All rows are made from the same 8 directions, up to rounding. Whole rows:
[[ -1  -5  -4  -8   7 -16  -4  17  -3  -5   8   1   0   3   4  10   7  -5
    8]
 [  0  -6 -16  -9   8 -10  -9  10 -11  -1  13  -7 -17   3  10  19   6  -3
   21]
 [ -7  14   1   8  10   9  11   2  18   5   2  14 -11   1  -2  -6   5  -6
    6]
 [ -7   3   1  -2  15  -1   3   6   3  -5   6  10  -8   5  -1   6   7  -7
    4]
 [  1  11   2  -6   6 -15  -1   9   0 -11  -4   6   9  -3   1  -9   7 -15
   -1]
 [  4 -10   3   7 -10  -6   5   6   4   5   0   1  14  -2  -3  -7  -5   2
   -6]
 [ -6  13  -2  -3   6  10  -8  -9   4  -3  -7   1 -10   7  -1   2  10   3
    7]
 [ -5  -6  -2   5   7   5   2  -5   1   1  -1   7   0   7  -4   2   3   3
    3]
 [ -4  12   9  -9  12   8   6  20  17   0   0  11   3  -7   5   7   0   2
   -8]
 [ -6   4  10   3  -5  -1   9   7  11   2  15   1 -14   1  -3  -1   1  -6
   -5]
 [ -2  19   3  -4   3   3  -7 -20  -9 -13  -8  -3  -9   1  -2  -9   6 -12
   -3]
 [ -8 -22  -7  14   9  -2   8   4   4   7  11  11  -1  15  -7   7   5   4
   13]]

The start of a row, then its end:
[ -4   4   1  -2   3  -9   3   9   2  -3  13   1 -13   1]	[  1   2   5 -11   4]
[-3 -8 -6  4  8 16  4  6 11 13  0  6 -1  2]	[ 3 13 -3 17  8]
[ 11  10   1   1 -18  12  -6 -21  -6   3 -20 -13   9 -12]	[  2 -14 -12   7 -10]
[  8 -12  -8  -7  -1   6  -9  -5 -17   2  -5 -11   6  -6]	[  8  12 -11  13   0]
[  8   0  -6  -4 -13  -9 -11   1  -5   0  -6 -12   7  -3]	[ 4 -3 -1  3  4]
[  0 -11  10   5  -8  12  10   8  12  12   5   1   6  -3]	[ -2   4 -11  15 -13]
[-5 -4 -2  1 16  6  6  9  7  3  3 12  0  2]	[1 9 2 3 4]
[ -4  -5   4 -14   5   4 -12  14   5  -4  -7  -1  11   8]	[ 0 17  7 19 -4]
[ -1  24 -12  -9  19   0 -12  -9  -4 -12 -18   7  -1   0]	[  5  -5  14 -10  15]
[ -3   9   6  -5   4  -2  -2  -6  -6 -11  -1   1  -4   1]	[-2 -3  4 -9 -7]
[  5   0 -13   5   4  -5   4   4  -1   6   3   2  -3  -7]	[ 7 -2 -3 -7 14]
[ -4 -13 -10   7   7  10   0  -5   1   8   2   4  -5  10]	[-2 10  2 12 13]
[  6   1 -15  -1  -9  -5  -8  11   5  11   2 -11  -8  -4]	[ 9  6  1  5 20]
[ -4   9  13   4  -8   1   3 -13   1  -6  -2   0  -2   3]	[ -9 -14   2  -8 -13]
[-3  7 -9  2  6 -2  0  7 11  4  2  5 -8  3]	[ 2  2  9 -3 16]
[  6   4  -5   2 -17   5  -7  -6   3   9  -6 -13  -2  -3]	[ 2 -4 -4  9  4]
[ 1 20 -1  2 -2  6  1 -4 10  2 -9  2 -3 -6]	[  2 -12   1  -4   2]
[ -6   2 -16   3  18  11  -2  -5   2   5  -1   7 -13   7]	[ 4 11  8  5 22]
[  7   1  -6   9   1   9   8 -14  -6   6  -6   3   4 -11]	[  4 -11 -12  -4  -1]
[-5  0  4  2 12  8  4 -2  6 -2 -9 14 11  5]	[-5 -2  4  4 -5]
[  1   2  -4 -12  14  -4  -1   9 -11  -6  13  -1 -14  -7]	[11 15 -2 -9  4]
[ 7  7 -6 -3 -2 -2 -4 -6 -9 -2 -5 -6  0 -9]	[ 6 -4 -4 -6  3]
[  5  -9   0   4 -18  -5   2   7   3  10  10 -11  -2  -4]	[ 2  1 -8  5 -1]
[  4  -2  -7  -1   6  -3  -3  -9 -14  -5  -4   0   3  -2]	[ 3 -1 -1 -6  4]
[ -2 -10   8   3  -2   4   3  -2   0   0  -3   3  12   4]	[ -6  -1  -3   8 -12]
[  2  -4  -8   0   4  12   2  -7  -9   8  10  -7 -19  -6]	[  9  13 -10   4   7]
[  3   9  -1   7 -14  -1  -2   7  22   9 -14   1  13   0]	[ -3 -14   5   8   4]
[  2   6   9  -1 -28  -8 -11   0   7  -1  -6 -15   5   4]	[ -7 -11   4   5  -7]
[ 5  0  2  2 -8 -6  1  2  2  0 -7  0 13 -4]	[ -2 -10  -2  -1  -5]
[-2 14  8 -2  0  0  0 -5  3 -8 -8  4  4 -1]	[ -4 -12   4  -8  -9]
[  7  -4 -10   1  -8   3  -7  -1   0   8  -8  -8   6  -2]	[ 4  2 -3 12  8]
[ -7   6   5  11  -1  11   5 -14  10   3  -6   7  -2   8]	[-10 -10   4   2  -3]
[ 0  4 -1 -5  6 -4 -1  5 -2 -4  1  2  0 -3]	[ 3  2  1 -5  1]
[ 11   0  -1  -8   0  -7  -1  -4 -22  -7   1  -7   4 -16]	[  9  -2 -12 -11  -8]
[ -3  21 -12   7  22   5  10  -6   6   1  -1  16 -15  -6]	[  6  -8   5 -19  18]
[ 2 -3 -2 -2  8  2  5  6 -3  1  4  3  0 -7]	[ 6  5 -6 -2 -1]
[  6   1 -10  -2   4  -7   5  16   1   7  14  -2 -12 -12]	[13  7 -6 -8 12]
[  1   0  -3   6  -2 -12   6   0  -2  -1   6   2  -3  -2]	[ -1  -9   1 -14   5]
[-5  0 -9  9 15  0  8  2  7  4  3 14 -5  4]	[ 0 -1  6 -6 15]
[ 5 -8  4  0 -9 -4  0  2 -3  0 -3 -3 15 -4]	[-1 -4 -6  4 -9]
[  3 -18   3   3 -17   4  -2   7   7  11  -3  -7  14   3]	[-3  4 -7 22 -6]
[  2   9   2 -15   3 -12  -8   9  -8 -12   4  -6  -4  -5]	[  6   5   4 -10  -3]
[ -2   3 -10 -11  16   2 -16 -10 -15 -11 -13   0   2   8]	[ 2  9 10  3  9]
[ 0  9  9 -4  0  4  3 -1  0 -4  0  0 -2 -6]	[  1  -3  -4  -4 -11]
[ -1   0   0  -6  17   4   3  -3 -11  -7   0   7   1  -4]	[ 4  6 -3 -5 -5]
[ -1  -4   1  -2   3  25   0 -11  -3   8  -2  -4  -7  -2]	[  3  13 -10  17  -5]
[ -5 -11   5  12  -5   6  11 -13  -5   5  15  -1 -16   4]	[-6  0 -6 -3 -3]
[ -2  -2   6   0  -3 -14   5   8  -1  -5  14   0  -6   0]	[ -2  -1   2 -13  -4]
[  5 -11  -4  -2   9  -4   9   8 -12   1  14   2  -3 -11]	[  9   9 -11  -7   0]
[ -1   6  -1   2 -13   2  -5 -13  -3   2   4 -13 -19   3]	[-1 -2  2 -1  6]
[-1 12  2 -5  4  3  2 16 16  3 -1  5  0 -6]	[5 2 2 1 0]
[ 1  9 -7 -1  7 -8  1  6  1 -2  4  3 -7 -4]	[  5  -2   4 -13  11]
[  4   0  -3  12 -14   6   1  -2  15  12 -14   1  16   0]	[ -4 -13  -2  12   2]
[  2  -4 -10   6   5 -10   5   4  -3   2   8   3  -5  -2]	[  3  -1   0 -11  12]
[-9 -2  7  5 -1 -1  4  8 14  2  6  6 -3 11]	[-8  0  8  2  0]
[-5  0 15  2 -2  4  9  0  5 -2  5  4  0  1]	[ -7  -4  -2  -2 -15]
[-3  0  6 -1  1 -2  3  9  8 -1  1  5  4  1]	[-2  0  2  0 -5]
[  3   0  -1 -11  -6 -20 -14   5 -12 -12  -1 -10   5   3]	[ 1  1  7 -6  1]
[ -3  -7   3   1  15  -6   3  -3  -8 -11  -6  15  17   6]	[-7 -5  4 -6 -6]
[ 13  15  -3  -3  -5  -8   2  -7 -14  -5  -3  -6   0 -22]	[ 10 -15 -11 -20  -5]
